The rows are grouped in 4 different ways at once. Each group adds its own fixed numbers to the row, and there is some noise. The rows also spread widely along 14 directions, which tell nothing about the answers.
(in the rows, 128 means zero)
Some rows, each with its group in each grouping after it:
[ 30 118 183 174 124 124  95  85 113  99 145 128 137 138 116 128 157 138
 126  75 162 142 122  97 145 161 198  97 165  89] -> j_149 X K j_738
[214 142  87 150 132 151 166 105 112 123 172 107 108 164 107  80 140 206
 113 138 135 112 106 141  85  91 149 169 148 157] -> j_768 C A j_592
[ 91 160 104 151 128 108 119 142  90 114 119  85 113  93 130 112  94 154
 139 121 117 138 107 185 172 149  76 135 120 136] -> j_208 C T j_592
[119  93 102 105 146  80 143 126  71 182  99  59 121  87 139 123 132 129
 121  78 130 167 118  89 139 166 113 184 102 172] -> j_768 N K j_352
[144 127 148 126 129 174 172 146 122 154  79  70 147 111 156 111 116 151
  92 172 112 105 134 162 164  71 149 165 168 147] -> j_149 P Q j_623
[108 107 141 147 153  79 159 167 112 186 106  54 126  96 122 113 140 117
 124 114  82 133 158 148 166 184 130 127 150 174] -> j_208 X W j_708
[122 173 115 137 158 121 119 166 102 109 160 101 113 135 128 184 107 183
 100 156 141 162 128 150 131 128 142 151 135 108] -> j_768 M T j_352
[130 157 123 104  89 147  90 112 139  65 123 170 124 112 132 167 122 102
 163 158 142 107 102 138 155 113 109 128  94 103] -> j_149 M W j_708
[122  69  80 113 132  92 112 127  77 139 106  98 141 114 116 141 138 142
 107 149 122 118 109 119 111 102 129 161  74 114] -> j_768 N Q j_623
[151 128 125 145 105 104 122 123 137  90 131 167 142 137 136 163 175 126
 156 134 140 104 123  73 133  85 169 143 113 129] -> j_149 P A j_738
[126 108 187 135 104 132 135 115 137  82 132 145 123 156  88 122 116 139
 132  83 118 100 135 162 180 168 116  94 120 140] -> j_768 C K j_592
[165  87 171 112  88 142 164 140 126 146  89  81 158 130 112 110 152 176
 112 146 128  76 150 150 160  94 159 145 121 166] -> j_768 C A j_352
[ 89 114 138 156 111 111 154 132  91 149 107  68 111 108 129  74 108 148
  98  42 119 108 104 150 196 129  73  93 144 157] -> j_768 M W j_352
[159 145 141 148 170 106 135 153 104  83 165 153 111 188  88 209  93 143
  87  81 123 121 146 128 147 173 138 108 103 127] -> j_768 M Q j_738
[174 146  93 103 109 178 113  90 102  83 142 149 101 174 104 118  94 193
 104 141 178  84  81 147 115  57  95 132  92 112] -> j_149 X Q j_623
[ 48 128  98 173 133  85 120 176 118 167 120  68 112  94 143  97 153 156
 133 167  74 137 133 172 145 104 123 104 187 111] -> j_768 N A j_352
[ 85 144 149 175  80 135  78  62 115  91 140 137 144  89 115 122 187  85
 173 100 157  93 112  91 135 157 188  74 125 107] -> j_208 N W j_708
[152 124 102 107 153 153 128  80 102 107 134 125  91 151  86 122  81 143
 144 109 129 135  97 146 109 180  75 159  90 139] -> j_208 P K j_623
[ 61  50 145 125 138  69 116 123 116  98 111 144 141 138 135 145 158 168
 117 101 155 159 103  60 141 118 147 180 105  99] -> j_208 P K j_352
[109 130 136 174 139  99 150 178 136 112  59 164 118 150 145 168 135 158
 127 139  91  95 154  89 181  79 119 141 151 135] -> j_208 M W j_592
[141 114 149 115  97 170 116 109 122 128  76 145 137 145 139 142 148 135
 106 142 151  78 143  94 137  67 149 116 119 115] -> j_149 X A j_592
[147  46 121  73 105 116 152 143 106 134 104  69 152 103 121  84 122 162
 103 173 105 138  97 183 143  98  90 199  79 134] -> j_768 P T j_592
[ 72  90 153 174 110  82 120 115 130 117 125 148 117 152 111 125 152 119
 128  48 118  89 135 102 155 136 126  48 145 120] -> j_149 C A j_352
[117  57 165 157 162 111 141 142 138  90 156 137 161 151 109 136 115  82
  62 124  67 115 127 168 137 165 152 104 127  73] -> j_208 P T j_708
[101 161  76 166 169 104  96 143  76 126 168  87 145  85 178 184 140 116
  81 155 152 164 115 120 107 103 186 144 142  83] -> j_149 P Q j_708
[ 95 157 130 126 160 163 131 124 121 134 118  88 130  77 180 128 110  89
 123 166  96 197 110 148 143 175 145 186 178 105] -> j_208 M Q j_592
[ 81 101 108 186 113  99  93  88  92 102 160 131 147 112 129 114 174 112
 113  85 152 107  89  80 116  98 182  95 128  81] -> j_149 N K j_623
[ 37  74  92 147 139 106  92 109 115 144  74 125 108 132 123 104 148 159
 145 174  97 128 122 119  98 111 109 143 141  83] -> j_208 X K j_708
[ 55  81 117 155 158 115 121  76  96 134 123  89 136 132 124 106 150 147
 119 138 126 166 103 110  87 158 189 176 165  95] -> j_149 X Q j_708
[ 51 104 176 110 118  96  94 137 126 101 127 107 157  73 151 137 143 100
 121 119 143 167 110 138 193 165 148 138 119  97] -> j_208 X W j_708
[ 55 134 123 124 134  77  99 137 116 106 128 114 115 116 122 145 150 207
 169 140 158 182 114 127 144 147 137 183 126 126] -> j_208 C A j_738
[126 123 175  72 151 162 153 183 162 179  80  97 107 147 138 170 119 188
  96 185 116 146 188 151 139 104 137 155 179 145] -> j_149 C K j_352
[142 112 159  54 129 146 126 141 146 119 144 123 133 129 136 163 135 151
 103 168 152 164 122 126 129 119 164 173 127 112] -> j_149 N Q j_352
[186 151  91 181 126 105 142 116 137  86 185 152 117 140 114 118 136  92
 151 116  87  90 111 151 124 145 132 104 133 136] -> j_149 C A j_708
[127  91 188 137  79 132 154 135 139 100  69 133 157 137 102 107 143 151
 144 141 102  64 132 141 199 105 145 138 115 152] -> j_208 N Q j_738
[206 164 127 108 149 177 178 131 149 117 129 148  90 159 145 120  91 145
 110 126 110 129 113 122 142 118  99 171 160 154] -> j_208 M Q j_352

New rows, each followed by its group in each grouping:
[ 69 107 136 113 166 166  86 104 117 112 136 137 123 144 135 159 104 104
  81 150 120 168 122 141  99 151 144 123 145  50] -> j_149 X K j_592
[139  98 143  95 120  96 121 147 105 159 104  78 129 128  77 169 156 173
 145 150 143 111 165 128 134 145 146 137  81 168] -> j_768 X W j_623
[122 186 131 125 103 150  86 115 120  72  81 175 124 126 146 208 124 142
 162 153 172  98 140 102 159  94 137 142 101 123] -> j_149 C K j_708
[177 135  90 154 136 129 169 151 111 113 136 102 136 136 146 105 106 172
  78 146 117  99 102 173 148  67 128 171 138 137] -> j_149 C A j_708
[ 63  75 187 113 136 112 128 160 137  99  77 138 145 150 125 187 110 144
 105 139 112 134 143 127 181 139 139 152 122  97] -> j_149 M K j_352
[122  77 110  99 110  93 121  84 138 112 154 136 126  98 146  85 177 102
 164 130 123 165  84  96 108 134 129 173 126 117] -> j_768 P Q j_708
[104 128 109 170 168  86 142 190 107 139 157  83 131  93 165 126 118 126
  67 110 103 153 110 149 175 116 127 137 155 108] -> j_208 M K j_623
[199 119  74 132 161  80 153 162 130 103 135 170 116 134 139 158 115  94
 130 127  70 130 114 110 132 131  86 171  94 149] -> j_208 C W j_592
[151 119 109 115 102 134 105  82 118  73 199 143 106 141  84  84 126 152
 134 103 156 113  63 154 120 133 108 110  92 106] -> j_208 N Q j_623
[214 125 176  68 145 159 170 126 137 110 144 119 138 159  90 165  95 141
 107 118 130 142 140 154 136 186 150 182 100 168] -> j_149 C T j_738
[119  55 160  51 145  89 163 161 156 128 127 116 121 130 130 118  92 116
 102  99  88 177 109 171 178 178  67 169 115 137] -> j_149 C A j_352
[ 96 131 101 117  96 149  82  95 141 119 115 182  94 112 168 101 137  79
 128 102 110 114 103 111 125  71  66  61 145  84] -> j_768 C Q j_738
[ 82 161 104 177 131 162 106  73 111  93 137 120 127 121 146 103 134 132
 144 169 128 135  88 142 107 118 173 148 178  84] -> j_149 X Q j_708
[ 79 101 128 129 120 158 114  78 121 167 104  96 105 121 119  78 149 146
 117 113 123 122 132 136  93 123 123  93 177 117] -> j_768 C W j_708
[ 84  47 126 110  89  96  96 129 138  69 132 148 146 140  98 124 160 185
 153 210 121 118  86 146 122  89 137 168  88  71] -> j_208 M Q j_352
[207 143  81 103 113 142 136  79 117 144 206 101  74 130  99  56 137 144
 144  86 141 138  95 149  82 155  86 114 125 167] -> j_768 C A j_592
[113 168 102 132 101 149 126 103 113 139 104  94 128  50 184  68 133  71
 161 122  98 149  87 142 170 131 105 153 151 139] -> j_768 N A j_738
[109 155  77 159 155 145 137  95  63 146 109  41 123 106 130 108 107 187
 125 157 129 149 109 168 106 146 144 196 152 147] -> j_768 C Q j_708
[164 158  67 116 116  92 107 118 102 102 152 162  71 149 117 151 125 173
 153  95 167 115 110 101 119  96  70 119  86 153] -> j_149 C Q j_592
[152 133  95 185 148  91 154 116 118 140 122 152 114 136 149 133 155  96
 138  70  96 116 133  55 118 123 145 134 156 157] -> j_149 C K j_738
[149 145 129 148 147 157 171  79 124 127 116 125 111 128 143  99 111  86
 144  76  99 146 103  92 135 181 137 168 168 158] -> j_149 N K j_352
[110 106 127 161 149  70 142 129 108  92 144 113 137 120 114 140 117 105
 150 109  78 156 116 154 157 210 133 158 119 139] -> j_768 C Q j_592
[ 89 133  91 160 105 123  56  81  88  88 158 143 119 115 102 144 134  89
 147 106 131  98  97 141 110 130 101  49  85  85] -> j_768 P W j_738
[ 90  64 134 106 135 110  83 142 111  94 149 142 159 132 137 157 136 130
  63 147 137 147 104 130 130  91 153 138  90  51] -> j_768 X K j_738
[ 72 139 138 158  95  73 123 148 117 106 110  93 156  66 158 123 150 107
 181 142 113 143 104 132 197 137 145 159 130 136] -> j_149 X T j_352
[123  87 101 117  95 143 115 103 123 100 100 140 131 133 109  86 126 135
 141 167  86  94  89 167 129  93  91 142  97 102] -> j_768 N A j_738
[143  92 148  92 112 133 148  93 136 103  91 154 124 126 135 102 104  78
 144  79 113 121  94 108 178 151  82 158  99 144] -> j_149 X K j_623
[171 139 162 140  85 131 162 122 122 127 102 102 143 104 131 123 153 126
 153 102 146  87 129  99 188 120 156 151 123 185] -> j_149 M K j_623
[125  70  61 107 146 109 114 108 101 172 129 107  99 117 131 105 144 110
 117 148  89 147 118 119  63 117  85 127 120 107] -> j_768 P Q j_592
[ 99 179  92 167 161 157 109  98  51 121 119  99 110 114 159 157  82 117
  78  75 147 144 109 116 137 145 117 120 135 108] -> j_768 M Q j_592
[129  95 157  97 112 168 147 104 127 182  52  68 155  81 147 116 165 110
 140 187 108 131 158 119 116 130 171 182 149 147] -> j_768 P T j_708
[130 114 190  98 119 163 153 117 135 143  44 125 109 161 103 144 128 176
 141 117 136 105 169  99 163 150 122 150 131 168] -> j_208 M A j_592
[166 121 134 120 108 145 149 126 127 159  46 123 109 141 102 138 143 145
 158 153  97  66 177 115 137 119 119 132 120 179] -> j_768 N K j_708
[150 107 131  90 140 125 144 111 146 121 169 120 122 118 144 107 162 153
 122 147 150 187  95 100 105 136 166 208 151 120] -> j_208 M Q j_708
[ 73 175 152 134 161 119  99 175 124 146 135  93 131  87 157 204 149 116
 118 156 125 183 172 133 147 146 180 117 172 112] -> j_768 P W j_738
[141 117 162 123 121 124 163 102 118 124  99 114 116 131 117 115 123 134
 154  71 132 120 124  99 170 172 114 153 121 184] -> j_208 P Q j_352
[ 92 140 128 109 136 137  99 152 106 104 158  73 148  75 153 145  97 104
  88 163 123 166 102 215 169 159 125 140 116  79] -> j_768 M A j_708
[148 115  47 111 139  89  94 144  91 111 143 143 125 114 138 184 123 107
 110 148 120 134  92 107 103  89  97 153  62  99] -> j_149 M W j_738
[131 118 131 102 114  87 151 155 143 122 102 125 132  96 144 128 142 108
 176 155  84 147 118 130 177 140 122 186 126 159] -> j_149 N Q j_738
[112 102 148 133 113 105 118 140 146  80 146 168 120 135 130 118 114 107
 107  84 106 110 107 153 182 114  85  85 120  99] -> j_768 C K j_623
[ 85 128 164 181 143 114 115  99 109  87 140 148 140 130 140 161 143  95
 107  48 147 138 121  67 159 164 183 112 145  98] -> j_768 M K j_623
[146 104 123 146 137 105 119 139 115  75 159 136 172 112 140 176 127  64
 105 147 107 120 110 140 145 142 165 145  88  93] -> j_149 P K j_708
[132 119 149 168  83  70 130 167 106  76 101 146 138 154  84 159 141 193
 142 104 141  49 133 121 204  90 117 111  65 154] -> j_208 M T j_738
[117  89 125 153 157 134 141 116 132  79 121 170 151 148 166 146 121  96
  93 132  98 137  94  93 125  96 155 173 142  75] -> j_149 P K j_352
[ 59  84 135 124 149 174 119  66 106 136 102 100 146 109 152  94 139 124
  91 134 123 183  96 104  93 136 180 178 176  73] -> j_768 N W j_592
[169 115  84  87 113 126 141 128 113 183  80 114  91 128 140  98 151 170
 127 125 134 117 126  84 114  53  82 159 120 174] -> j_768 X W j_738
[172 118  70 134  96 118 120  78 124  74 151 167 114 135 114 103 137 106
 178 126 120 100  62 110 111 112  98 151  86 117] -> j_149 M A j_623
[ 44 149 122 124 105 131  74  97 119  73  92 168 101 130 138 152 120 153
 170 138 144 136 101 112 150 112 101 125 123  86] -> j_768 N Q j_352
[166 142 121 116 128  79 114 168 137  76 193 168  95 158  99 163 108 119
 128 103 113 120 121 153 156 147  76  80  83 120] -> j_768 X T j_352
[135 119 148 105  92 118 138 175 139 153  96 112 122 100 145 109 144 132
 120 127 107 105 142 142 193  80  98 115 127 153] -> j_768 N K j_738
[114  88  82 110 142  95 100  98 113  68 133 183 111 164 119 163 124 143
 146 138 135 151  87  91  95 118 101 177  79  88] -> j_149 P A j_592
[165 116  91 106 138 130 144 105 133 102 143 150 103 153 121 106 128 156
 133 157 110 141  95 127  99 114 119 185 131 123] -> j_768 N Q j_708
[105  79 120 119 153  93 132 167 122 136 151  91 119 118 105 102  99 109
  98 130  59 146 118 205 153 182  79 110 117 109] -> j_208 N A j_592
[112 102  86 140 106  78  94  86 123  51 161 165 143 106 135 123 157 100
 180 151 115 146  69 121 117 138 137 171  93  92] -> j_768 C Q j_708
[155  71 122  90 128 179 132 115 132 164 169  71 149 103 143  81 146 107
  52 185 115 130 111 182  76  85 158 123 156  83] -> j_149 P Q j_708
[ 82 144  90 148 154  65 107 166 105 151 188  92  97  89 170 123 148 139
  96  98 129 186 121 134 135 120 115 101 169 112] -> j_768 C Q j_592
[165 143  77 165 121 118 130  99  99  79 183 134 123 142 119 128 133 146
 138 129 140 115  75 114 103 112 148 153 115 119] -> j_149 M Q j_352
[ 88  94  94 123 133  53  90 148 116 135 159 129 109 114 139 133 188 166
 137 148 147 166 116  79 106 100 140 142 123 102] -> j_208 X Q j_592
[ 58 160 107 194 133 112  87 136 118 134 137 121 119 103 156 121 164 119
 133 138 113 129 127 119 133 106 154  82 175  87] -> j_208 X A j_738
[150 105 150 118 130 127 155 171 162 151 136 106 136 102 147 101 167 127
 121 182  85 146 142 139 144 116 162 163 170 133] -> j_208 N K j_592
[125 156 108 153 120  86 165 174 125 127  86  84 132  99 136 147 143 175
 201 202  91 135 125 139 171 122 143 219 148 181] -> j_149 M W j_352
[113 143 153 103 108 186 119  94 136 109 136 120 126 130 132 109 132 173
 112 130 167 141 104 142 129  93 152 143 161 116] -> j_149 C W j_738
[152 129 164  89 152 144 131 134 148 100 190 129 143 115 153 169 120  70
  93 130 130 178 116 134 134 166 170 142 140 100] -> j_149 P Q j_352
[142 175 150  85 104 172 127 143 149 167  75 112  92 108 129 156 131 128
 175 170 115 119 173 138 152 131 104 126 150 169] -> j_149 M K j_738
[123  90 104 114 109  35 141 166 125 132  91 124 125 106 133 135 176 165
 162 136 121 128 125  86 163  93 118 186 101 166] -> j_768 N W j_708
[164 100 123  52 131 148 132 148 137 158 165  80 115 128 120 131 135 170
  92 180 141 163 121 159  95 115 133 163 128 119] -> j_149 M A j_352
[157 116 113 158 130 128 132 142 136  79 117 181 126 159 136 143 107 112
  97 129  84  75 125 148 152  85  99 108 119 103] -> j_768 C K j_708
[116 132 126 111 119 111 117 160 136  66 149 141 137 123 137 141 111 146
 133 180 117 148  90 176 174 103 117 168 112 100] -> j_149 X W j_592
[117  74 116  91 117 110 110 134 124 176 173  86 120  88 146  91 172 120
  85 121 138 153 107 115 105 107 126 105 137 100] -> j_208 M Q j_352
[129 136  72 134 122  97  99 128 109 157 116 116 114  98 149 147 178 136
 150 148 137 126 135  86  99  85 137 132 125 129] -> j_768 C A j_623
[142 125 116 164  90 126 134 130  91 134  69 111 128 100 131 116 126 109
 139 105 105  57 130 122 182 110  85 106  93 158] -> j_208 M K j_592
[102 109 119 117 102 161 103 107 129 172 113  89 122  85 139  89 161 107
 127 156 101 122 137 154 103 106 121  85 162 113] -> j_768 C W j_592
[155 173 142 201 139 125 163 126 124  98 148 124 128 141 118 136 136 117
 156 117  90 110 139 134 154 159 172 128 165 159] -> j_768 P Q j_738
[107  90 142 146 114 164 109 108 133 166 115  97 150 102 137 106 177 100
 104 159 103 101 149 133  99  96 180  86 170  93] -> j_768 C K j_623
[141 152 111 158 120 156 127 100  89 150 111 104  99 151  93 121 132 168
 126 111 128  79 145 127 114 115 131  88 137 155] -> j_768 N Q j_738
[212 148 131  98  80 153 135 108 139 141 138 143  93 140 121 107 167 149
 152 117 169  87 137  85 125  81 123 112 121 176] -> j_149 X K j_592
[159  99  92  75 108 164 106  93 123 153  84 130 115 108 128 127 135  92
 144 176  94 118 134 129  76 115  87 135  95 119] -> j_768 C T j_592
[129 162  65 203 177 122 121 110  72 130 145 122 124 120 165 147 131  87
  84  87 110 140 116  78 100 131 164 122 153 102] -> j_768 N A j_592
[121 116  65 140 118  93  99 109 110 108 201 124 109 108 126  91 145 122
 129 113 126 145  73 145  96 113 105 109 122 102] -> j_149 C W j_592
[141  88 116 132  94 104 174 134 107 125 119  67 153  84 139  55 109 126
 119 101  97 107  71 182 190 112  89 163 113 166] -> j_149 C W j_352
[134 153  66 186 106 100 101 105 119  86 159 157 117 109 129 115 173 118
 195 156 111 108  92 104 105  98 128 123 122 118] -> j_208 P W j_592
